The groups are shells around one centre, one inside the other: the same stretched ball of 7 dimensions in 6 sizes.
Some rows, each with its group after it:
3.38	-0.38	-2.20	-0.77	-4.43	-3.93	1.88	0.12	3.06	-5.62	0.31	2.86	-2.75	3.73	3.07	-0.63	-1.10	-1.83	-1.82	-0.65 -> z_999
3.04	0.01	-1.48	0.82	-1.29	-3.11	-1.65	0.09	1.80	-2.23	1.79	0.15	0.14	2.25	0.76	-2.43	-0.44	0.59	-0.09	-1.52 -> z_865
2.53	1.04	2.33	-1.53	-0.51	-0.89	-0.29	4.12	-1.59	-1.48	1.07	0.10	1.16	3.11	-1.45	-2.42	-1.77	-1.46	-0.60	-2.58 -> z_865
2.85	1.48	-1.53	0.12	-1.86	-3.96	-0.14	0.14	3.21	-4.85	0.43	1.84	-1.95	3.62	2.23	-1.16	-0.74	-1.27	0.55	0.00 -> z_186
2.12	-0.64	-1.72	-0.50	0.62	-1.92	-1.27	2.77	-0.26	0.38	3.34	-0.35	2.65	1.75	-0.68	-3.28	-0.55	1.29	-0.39	-3.82 -> z_832
3.54	-1.95	-1.42	0.25	-0.77	-3.45	2.02	2.15	-0.05	-2.88	2.65	3.58	-0.45	5.28	1.37	-2.24	-2.54	-2.19	0.19	-2.66 -> z_186
1.01	1.40	-0.68	-2.53	-0.12	-0.06	-2.63	4.23	-0.59	1.31	2.18	-2.93	4.00	-0.45	-2.21	-3.03	0.59	2.18	-2.19	-4.13 -> z_625
2.36	0.66	-1.73	1.82	0.67	-4.07	-1.85	-0.46	1.72	-1.62	1.70	1.68	0.23	3.26	0.62	-3.08	-0.86	-0.32	1.84	-0.66 -> z_790
1.93	-0.85	-2.41	-1.80	0.44	-2.14	1.61	4.53	-0.66	-0.95	3.11	2.21	1.85	3.80	0.22	-2.44	-1.64	-1.11	-0.65	-4.17 -> z_186
1.89	0.87	1.01	-2.16	-0.35	-1.44	0.05	3.87	-0.19	-1.58	1.90	-0.34	0.93	1.97	-0.49	-2.32	-0.81	0.29	-0.41	-2.83 -> z_790
0.77	2.32	-1.93	-0.52	0.78	-2.18	-2.70	1.83	0.84	0.23	1.12	-0.09	2.52	1.43	-1.07	-3.09	0.06	0.23	-0.02	-1.74 -> z_832
0.59	3.30	-0.20	-0.46	0.58	-1.59	-4.89	0.91	1.36	0.84	0.86	-2.96	2.76	-0.95	-1.91	-3.45	1.30	2.59	0.04	-1.23 -> z_999
1.00	3.06	-2.38	0.80	0.64	-3.15	-4.45	-0.61	3.02	-0.61	0.92	-1.28	1.54	0.39	-0.20	-3.00	1.16	1.84	1.06	-0.34 -> z_999
2.06	1.00	-2.66	0.65	-1.09	-3.37	-1.33	0.14	1.48	-1.74	0.46	2.17	0.59	3.23	0.41	-2.47	-0.88	-1.67	-0.49	-0.82 -> z_865
0.46	1.80	-3.55	0.44	2.06	-3.00	-3.65	0.73	1.79	1.25	2.43	-0.57	3.12	0.56	-0.70	-3.76	0.83	2.12	1.06	-1.98 -> z_999
1.17	2.19	0.89	-2.53	-0.57	-0.26	-1.42	4.43	-1.30	0.02	0.55	-0.85	2.71	1.48	-2.24	-2.60	-0.70	-0.73	-1.89	-2.83 -> z_790
4.12	-0.93	-2.70	0.63	-2.24	-5.10	2.46	0.11	3.53	-6.60	1.83	4.00	-3.48	5.63	4.20	-0.63	-1.79	-2.00	1.01	-0.67 -> z_625
1.86	-0.57	-2.69	0.12	-0.60	-3.71	-1.21	-0.20	2.54	-1.08	2.86	0.05	0.51	0.74	1.20	-3.00	0.44	2.52	0.09	-2.01 -> z_865
1.22	0.57	1.32	-3.15	0.13	0.30	0.17	6.29	-3.47	1.26	1.62	0.17	3.70	2.36	-2.95	-3.16	-1.75	-1.46	-2.28	-4.51 -> z_625
2.29	0.63	-2.53	-0.43	-0.66	-4.01	0.74	1.18	2.75	-3.84	1.72	2.32	-1.11	3.63	2.26	-1.56	-0.82	-0.71	0.83	-1.20 -> z_999
2.24	0.55	0.34	-2.86	-2.12	0.16	-0.14	5.12	-2.00	-0.60	0.87	-0.28	2.61	2.34	-1.85	-2.07	-1.37	-1.62	-3.52	-3.91 -> z_625
4.03	0.18	-0.36	0.93	-0.99	-3.80	0.31	0.82	2.13	-5.03	1.70	1.81	-2.02	4.73	2.16	-1.38	-1.63	-1.24	1.59	-0.85 -> z_625
3.05	1.38	1.08	0.37	-0.17	-2.77	-1.13	1.44	1.14	-3.24	1.30	0.30	-0.64	3.33	0.45	-2.10	-1.13	-0.47	1.50	-0.94 -> z_186
2.78	-1.14	-2.20	-0.64	-2.36	-2.43	-0.08	1.47	0.68	-1.56	1.94	0.87	0.87	2.25	0.53	-2.33	-0.79	-0.08	-2.17	-2.84 -> z_790
3.53	-0.83	-0.56	-1.34	-2.39	-2.72	1.13	2.14	1.99	-4.29	2.57	0.06	-1.31	2.46	2.09	-1.20	-0.65	0.90	-0.71	-2.55 -> z_186
2.24	0.54	-0.57	1.25	-0.05	-3.11	-2.39	-0.18	0.81	-0.60	1.44	0.49	0.96	2.08	-0.46	-3.43	-0.64	0.30	0.63	-1.07 -> z_790
2.68	-0.05	-0.30	1.28	-0.32	-3.96	-0.08	0.06	0.67	-2.25	1.13	3.12	-0.68	4.28	0.61	-2.92	-1.91	-1.91	1.20	-0.56 -> z_999
2.31	0.59	-0.39	0.85	-0.63	-3.92	-0.61	-0.28	1.52	-2.39	0.94	2.14	-0.79	3.17	0.79	-2.76	-1.13	-0.91	1.02	-0.28 -> z_832
2.23	2.00	-0.95	-0.57	-1.34	-2.02	-2.57	1.28	1.91	-2.12	0.89	-1.40	0.84	1.17	-0.01	-1.96	0.32	0.83	-0.75	-1.45 -> z_832
2.80	-0.87	-0.66	-1.04	0.28	-2.15	0.50	3.60	-0.05	-1.67	3.51	0.34	1.03	2.95	0.38	-2.43	-1.18	0.57	0.23	-3.73 -> z_790
1.86	1.87	-0.72	0.14	0.12	-1.57	-2.25	2.45	-1.16	0.00	0.17	1.26	2.62	3.53	-1.98	-3.01	-1.55	-2.66	-0.70	-1.75 -> z_186
2.96	0.48	-1.35	0.60	-1.20	-4.21	0.73	0.37	2.12	-4.30	0.87	3.24	-1.81	4.69	2.01	-1.68	-1.64	-2.16	0.99	-0.33 -> z_865
3.96	0.70	-0.12	-0.31	-3.27	-2.59	1.36	2.07	0.33	-5.15	-0.68	3.46	-1.59	6.02	1.10	-0.74	-2.75	-4.93	-1.42	-0.76 -> z_999
1.73	1.27	-1.28	1.31	0.48	-3.50	-2.93	-0.64	1.85	-0.69	1.51	0.12	0.89	1.52	-0.07	-3.40	0.01	1.07	1.27	-0.68 -> z_865
2.39	2.25	-2.30	1.76	0.76	-3.38	-3.56	-0.14	2.44	-1.92	1.23	0.01	0.89	2.74	0.34	-2.51	-0.12	0.07	1.71	-0.55 -> z_999
1.32	1.86	1.29	-0.58	0.64	-2.08	-1.46	2.18	-0.41	-0.46	0.80	0.56	1.26	2.28	-1.38	-3.26	-1.02	-0.67	0.67	-1.33 -> z_625
2.24	-0.70	-0.42	-2.78	-1.87	-2.09	2.38	3.89	0.22	-2.71	2.14	1.45	-0.13	2.77	0.94	-1.71	-1.29	-0.53	-1.60	-3.27 -> z_790
0.42	0.92	-3.51	-1.46	0.99	-1.15	-2.96	3.15	-0.05	2.43	2.74	-1.53	4.81	-0.10	-1.83	-3.62	0.70	2.06	-1.64	-4.12 -> z_999
2.34	2.19	1.27	-1.69	-0.92	-1.08	-0.87	3.75	-0.20	-2.41	0.46	-0.28	0.79	2.85	-0.82	-1.75	-1.11	-1.38	-0.69	-1.96 -> z_625
3.26	-1.43	-0.70	-1.24	-2.63	-2.79	3.19	2.94	-0.58	-3.55	1.08	4.28	-0.94	5.46	1.17	-1.59	-2.90	-3.79	-1.69	-2.37 -> z_832
2.96	1.69	-0.89	0.83	-1.62	-3.56	-0.77	0.16	1.89	-4.02	-0.28	2.39	-1.22	4.38	1.11	-1.60	-1.45	-2.69	0.38	0.22 -> z_865
1.68	1.74	-1.78	0.44	-0.20	-2.13	-2.92	1.12	0.19	0.04	0.48	0.56	2.42	2.36	-1.32	-3.07	-0.62	-1.12	-0.75	-1.48 -> z_832
1.93	0.34	0.17	0.47	0.23	-1.99	-2.65	1.15	-0.58	0.83	1.78	-0.47	2.33	1.37	-1.68	-3.88	-0.62	0.72	-0.18	-2.19 -> z_999
1.45	-0.48	-2.84	-1.58	-1.66	-3.02	0.49	1.47	1.70	-1.39	2.07	1.16	0.59	1.36	1.07	-2.43	-0.11	0.83	-1.57	-2.51 -> z_832
1.15	-1.07	-2.09	-3.02	-0.39	-0.59	0.60	5.28	-1.93	1.48	3.02	0.34	3.90	1.52	-1.53	-3.12	-0.90	0.18	-3.01	-5.39 -> z_625
3.50	-0.49	1.07	-0.76	-3.25	-2.47	2.12	2.16	-0.77	-3.80	-0.20	3.69	-1.33	5.26	0.47	-1.64	-2.95	-4.28	-1.76	-1.28 -> z_186
2.12	1.44	0.50	-0.17	-0.74	-3.09	-1.76	0.22	2.41	-2.51	1.42	-0.86	-0.63	1.00	0.69	-2.43	0.23	1.75	0.92	-0.69 -> z_186
2.42	0.23	2.47	-2.28	-1.28	-0.63	0.79	4.65	-2.25	-1.21	1.07	0.64	1.19	3.06	-1.55	-2.48	-2.05	-1.79	-1.67	-3.12 -> z_865
2.78	-0.54	-3.49	1.66	-0.54	-5.24	-0.39	-1.46	3.65	-3.36	2.39	2.36	-1.41	3.20	2.81	-2.33	-0.46	0.51	1.63	-0.59 -> z_790
2.53	0.48	0.91	-0.57	-1.99	-2.76	0.82	1.52	-0.07	-2.79	0.03	2.73	-0.81	3.93	0.15	-2.24	-2.01	-2.73	-0.72	-0.85 -> z_832
1.12	1.92	-0.50	-0.15	2.01	-2.09	-2.36	2.52	-0.21	0.47	1.78	0.10	2.55	2.18	-1.51	-3.49	-0.63	0.02	1.18	-2.09 -> z_186
3.13	0.85	-1.42	-0.08	-0.51	-2.52	-0.95	2.17	1.38	-3.01	1.87	0.34	0.35	3.43	0.81	-1.68	-0.88	-0.50	0.30	-2.08 -> z_832
2.58	-0.67	-3.17	-0.02	-1.47	-3.75	-1.12	-0.29	3.65	-2.56	3.14	-0.74	-0.27	0.64	2.22	-2.17	0.82	3.18	-0.14	-2.10 -> z_625
0.58	1.96	-1.89	-1.49	0.25	-1.31	-2.84	2.62	0.36	1.06	1.46	-1.31	3.41	0.26	-1.60	-3.16	0.52	1.23	-1.29	-2.75 -> z_865
3.53	0.60	-1.51	1.11	-2.90	-3.76	-1.09	-1.03	2.78	-4.25	0.23	1.40	-1.58	3.26	1.74	-1.53	-0.79	-1.11	-0.47	-0.01 -> z_790
1.62	0.32	0.93	-2.47	-1.75	-1.63	-0.13	2.59	0.52	-1.26	1.74	-1.05	0.58	0.27	-0.25	-2.53	-0.02	1.71	-1.53	-2.60 -> z_625
3.56	-0.31	-0.88	-0.53	-3.63	-3.29	0.41	0.23	2.84	-4.78	1.18	0.58	-2.05	2.38	2.33	-1.11	-0.50	0.22	-1.23	-1.13 -> z_790
2.09	-0.95	-1.12	-2.95	-1.29	-0.53	0.82	5.20	-1.49	-0.23	2.73	-0.08	2.70	1.98	-0.91	-2.35	-1.07	-0.03	-2.94	-4.98 -> z_832
3.69	-0.61	0.47	-1.65	-3.60	-2.65	1.83	1.98	1.71	-5.09	1.39	0.83	-2.17	2.96	2.09	-0.88	-1.15	-0.40	-1.41	-1.86 -> z_186
2.70	-1.07	-0.10	-1.76	-3.20	-2.54	1.57	1.78	0.89	-2.93	1.50	1.16	-0.87	2.12	1.15	-1.92	-1.00	-0.11	-2.06	-2.25 -> z_865

New rows, each followed by its group:
2.35	-1.40	-3.32	-0.68	-1.56	-2.78	0.85	2.04	0.15	-1.13	2.08	2.62	1.28	3.39	0.58	-2.50	-1.40	-1.36	-1.93	-3.10 -> z_790
4.01	0.43	1.70	-1.02	-3.60	-2.20	1.18	2.10	0.64	-5.23	0.00	1.45	-2.07	4.25	1.10	-0.85	-1.99	-2.58	-1.32	-1.06 -> z_186
1.96	-0.32	1.05	-2.80	-0.16	-0.24	0.62	5.78	-2.59	0.19	2.50	-0.10	2.76	2.40	-1.85	-2.84	-1.59	-0.53	-1.81	-4.66 -> z_832
2.29	-1.74	-2.23	-1.54	0.27	-2.53	1.43	3.72	0.19	-1.16	4.14	1.12	1.32	2.73	0.89	-2.57	-1.04	0.92	-0.27	-4.37 -> z_790
1.14	1.48	-0.41	-1.37	1.43	-0.83	-1.65	4.43	-1.82	1.19	1.75	0.06	3.70	2.44	-2.39	-3.34	-1.10	-0.86	-0.49	-3.41 -> z_832
1.10	1.41	-1.41	-1.23	1.52	-0.53	-2.85	4.24	-1.40	1.95	2.35	-1.33	4.66	1.30	-2.58	-3.51	-0.32	0.57	-0.90	-4.01 -> z_186
1.40	-0.13	0.44	-1.00	-0.37	-2.54	-0.47	1.50	0.15	-0.18	2.04	0.32	0.92	1.04	-0.49	-3.48	-0.51	1.19	-0.27	-2.17 -> z_625
3.20	-0.75	0.91	-2.17	-3.63	-1.81	1.93	2.88	-0.01	-3.55	0.92	1.27	-0.93	3.03	0.71	-1.44	-1.63	-1.44	-2.53	-2.42 -> z_865
0.55	2.34	-0.25	-0.58	0.33	-1.03	-4.28	1.65	-0.46	2.16	0.73	-1.90	3.83	-0.29	-2.91	-3.97	0.44	1.22	-1.17	-2.02 -> z_186
0.39	1.73	-1.19	-1.78	0.66	-0.65	-2.55	3.69	-1.25	2.16	1.41	-0.88	4.35	0.67	-2.70	-3.61	-0.12	0.35	-1.69	-3.37 -> z_832
2.77	-0.79	-0.46	0.33	0.27	-3.32	0.94	1.97	-0.18	-1.99	2.24	2.96	0.00	4.56	0.53	-2.79	-2.20	-1.70	1.03	-2.07 -> z_186
2.89	-1.09	-0.05	-1.89	-1.60	-2.62	3.30	3.78	-0.44	-3.46	1.79	3.44	-0.85	4.88	1.15	-1.66	-2.54	-2.64	-0.84	-2.77 -> z_186
2.67	-1.94	-2.33	-0.36	0.52	-2.97	0.96	2.80	0.08	-1.08	4.03	1.70	1.23	3.39	0.83	-2.85	-1.38	0.36	0.30	-3.89 -> z_625
2.11	0.31	1.60	-2.25	-1.96	-1.25	1.49	3.94	-1.85	-1.61	0.28	2.13	0.64	3.61	-1.06	-2.32	-2.25	-2.94	-2.11	-2.42 -> z_186
0.80	-0.07	-1.86	-2.39	-0.47	-0.93	-0.93	3.73	-0.97	1.65	2.32	-0.49	3.69	0.46	-1.67	-3.37	-0.14	1.02	-2.63	-4.21 -> z_832
2.44	-0.88	0.04	-3.10	-0.79	-1.05	2.48	5.88	-1.57	-1.79	2.73	1.31	1.27	3.60	-0.15	-1.91	-1.98	-1.28	-1.61	-4.54 -> z_625
1.45	1.28	-1.14	-0.73	0.56	-2.80	-1.65	1.52	2.02	-1.29	2.43	-0.82	0.87	0.92	0.39	-2.70	0.41	2.13	0.93	-1.94 -> z_790
0.83	1.39	-3.48	-0.87	0.37	-2.71	-2.28	1.40	2.24	-0.23	2.24	-0.69	2.14	0.45	0.18	-2.79	0.90	2.07	-0.22	-2.32 -> z_790
3.49	1.06	1.66	0.65	-1.69	-2.14	-1.36	1.15	-0.14	-2.78	0.05	0.82	-0.23	3.77	-0.54	-2.21	-1.80	-2.16	-0.25	-0.76 -> z_186
2.40	-0.41	-0.42	-1.86	-0.68	-2.50	1.44	3.30	0.81	-2.75	2.75	0.83	-0.17	2.70	1.12	-1.93	-0.98	0.40	-0.08	-2.98 -> z_790
2.83	-1.12	-3.13	-1.16	-1.13	-3.25	2.70	3.24	0.64	-3.36	2.28	3.89	-0.21	5.24	1.89	-1.47	-2.12	-2.60	-0.70	-2.98 -> z_186
3.19	1.09	-0.34	0.53	-2.42	-3.68	-1.05	-0.72	3.14	-4.46	0.51	0.53	-2.00	2.51	1.81	-1.54	-0.38	-0.03	0.27	0.11 -> z_865
2.06	0.22	-1.26	-1.68	-2.97	-1.68	-0.39	2.00	0.37	-1.35	0.62	0.41	1.11	1.59	-0.26	-2.17	-0.57	-0.58	-3.10	-2.36 -> z_790
2.31	-1.16	-1.02	-1.18	-0.58	-1.98	-0.46	2.56	0.27	-0.44	3.43	-0.81	1.64	1.04	-0.03	-2.93	-0.27	2.12	-0.94	-3.79 -> z_832
3.04	-0.86	-0.55	-0.65	-2.87	-2.83	1.83	1.76	-0.27	-3.00	0.44	3.61	-0.69	4.62	0.69	-1.95	-2.40	-3.36	-1.83	-1.65 -> z_832
3.15	1.74	1.43	0.60	-2.06	-2.51	-1.67	0.36	0.79	-3.21	-0.54	0.74	-0.76	3.29	-0.18	-2.05	-1.34	-1.93	-0.20	0.03 -> z_832
2.52	1.18	2.14	-0.21	-0.10	-1.27	-1.58	2.81	-1.57	-0.72	0.80	0.16	1.53	3.06	-1.91	-3.03	-1.72	-1.49	-0.11	-1.95 -> z_832
2.96	0.95	0.74	-0.80	-0.52	-1.80	0.75	3.90	-1.25	-2.74	0.62	2.53	0.42	5.38	-0.46	-1.87	-2.68	-3.83	-0.19	-2.03 -> z_186
3.39	-1.93	-0.13	-2.75	-2.87	-1.66	3.35	4.54	-0.73	-3.37	2.29	2.00	-0.34	3.94	1.03	-1.32	-2.17	-1.67	-2.53	-3.97 -> z_832
3.95	-2.04	-1.47	-2.16	-3.38	-2.38	3.82	3.95	0.23	-4.75	2.11	3.02	-1.20	5.05	2.19	-0.67	-2.40	-2.57	-2.39	-3.52 -> z_186
4.06	-0.89	-0.90	1.35	-1.48	-4.81	1.25	-0.39	2.60	-5.29	1.89	3.08	-2.91	4.94	2.99	-1.57	-1.79	-1.30	1.64	-0.47 -> z_186
2.56	1.40	2.09	-0.65	-0.76	-0.63	-2.48	2.86	-1.30	-0.42	0.84	-1.47	2.04	1.77	-2.19	-2.90	-0.98	-0.31	-1.04	-2.31 -> z_625
2.15	-1.31	-4.04	-0.67	-1.54	-3.08	-0.26	1.06	1.81	-1.07	2.91	0.66	1.21	1.43	1.21	-2.53	0.03	1.42	-1.64	-3.14 -> z_790
1.72	1.29	-1.51	0.02	0.26	-3.52	-0.67	1.06	1.68	-2.10	1.35	1.72	0.09	3.01	0.73	-2.49	-0.75	-0.61	1.08	-1.02 -> z_790
2.03	1.01	2.51	-1.03	0.15	-0.71	-0.75	4.07	-3.01	0.22	0.64	0.95	2.30	3.44	-2.75	-3.32	-2.31	-2.51	-0.76	-2.56 -> z_625
1.31	3.18	0.16	-0.74	0.00	-0.73	-4.13	2.39	-0.07	0.37	0.30	-2.14	3.07	0.71	-2.38	-2.92	0.19	0.35	-0.91	-1.80 -> z_186
2.05	-1.64	-2.75	-1.52	-2.84	-3.27	1.59	1.12	1.48	-1.97	2.00	2.09	-0.16	1.93	1.56	-2.25	-0.63	0.15	-2.34	-2.57 -> z_999
3.30	1.04	0.23	-0.54	-3.73	-2.10	-0.47	1.08	0.83	-3.71	-0.69	1.11	-0.78	3.29	0.31	-1.36	-1.33	-2.40	-2.22	-0.74 -> z_625
3.28	0.11	-0.33	-0.39	-0.80	-1.44	-1.13	3.03	-0.43	-1.63	1.98	-0.24	1.53	3.10	-0.55	-2.22	-1.26	-0.61	-0.87	-3.05 -> z_999
2.78	-0.01	-0.42	0.48	0.37	-3.62	-0.16	1.12	1.49	-2.74	2.53	1.24	-0.61	3.29	1.22	-2.48	-1.08	0.25	1.83	-1.56 -> z_790
2.47	-1.19	-0.55	-1.12	-1.99	-2.10	-0.19	1.67	0.28	-0.93	2.33	-0.15	0.90	1.17	0.01	-2.80	-0.51	1.19	-1.87	-2.99 -> z_790
3.28	0.03	-1.67	0.17	-3.20	-4.34	1.36	-0.36	2.82	-5.28	0.26	3.39	-2.73	4.34	2.76	-1.12	-1.44	-2.26	-0.43	-0.01 -> z_832
0.97	1.17	-1.44	0.29	1.80	-2.80	-2.98	0.93	1.09	0.87	2.61	-0.78	2.37	0.64	-0.83	-3.90	0.38	2.29	1.32	-2.02 -> z_790
3.99	-1.60	-1.67	-1.30	-3.51	-2.72	3.40	3.13	0.05	-4.69	1.11	4.12	-1.25	5.92	1.89	-0.79	-2.86	-4.07	-2.33	-2.64 -> z_186
2.30	-1.25	0.17	-2.14	-0.40	-0.93	0.61	4.66	-1.72	-0.01	3.18	-0.11	2.32	2.08	-1.06	-2.92	-1.31	0.45	-1.62	-4.66 -> z_832
1.85	-0.58	-3.12	-2.06	-2.50	-2.43	0.40	2.00	1.75	-1.76	2.10	0.37	0.81	1.12	1.11	-1.93	0.09	1.02	-2.59	-3.07 -> z_790
2.16	1.56	1.41	-2.37	-1.32	-0.95	0.26	4.35	-0.82	-2.19	0.52	0.40	0.78	2.98	-0.86	-1.81	-1.46	-1.77	-1.33	-2.37 -> z_186
0.96	-0.93	-1.62	-3.24	-0.66	-1.28	0.31	4.07	-0.04	0.63	3.53	-1.11	2.60	-0.25	-0.45	-2.98	0.32	2.77	-2.25	-4.76 -> z_999
0.31	0.97	-2.49	-0.62	0.54	-2.30	-3.19	0.84	1.06	1.92	2.20	-1.27	3.26	-0.76	-1.24	-4.00	1.02	2.79	-0.73	-2.48 -> z_625
1.56	2.88	0.19	0.11	-0.58	-1.47	-3.86	1.11	0.08	-0.07	-0.39	-0.86	2.23	1.43	-2.05	-3.04	-0.27	-0.70	-0.84	-0.86 -> z_790
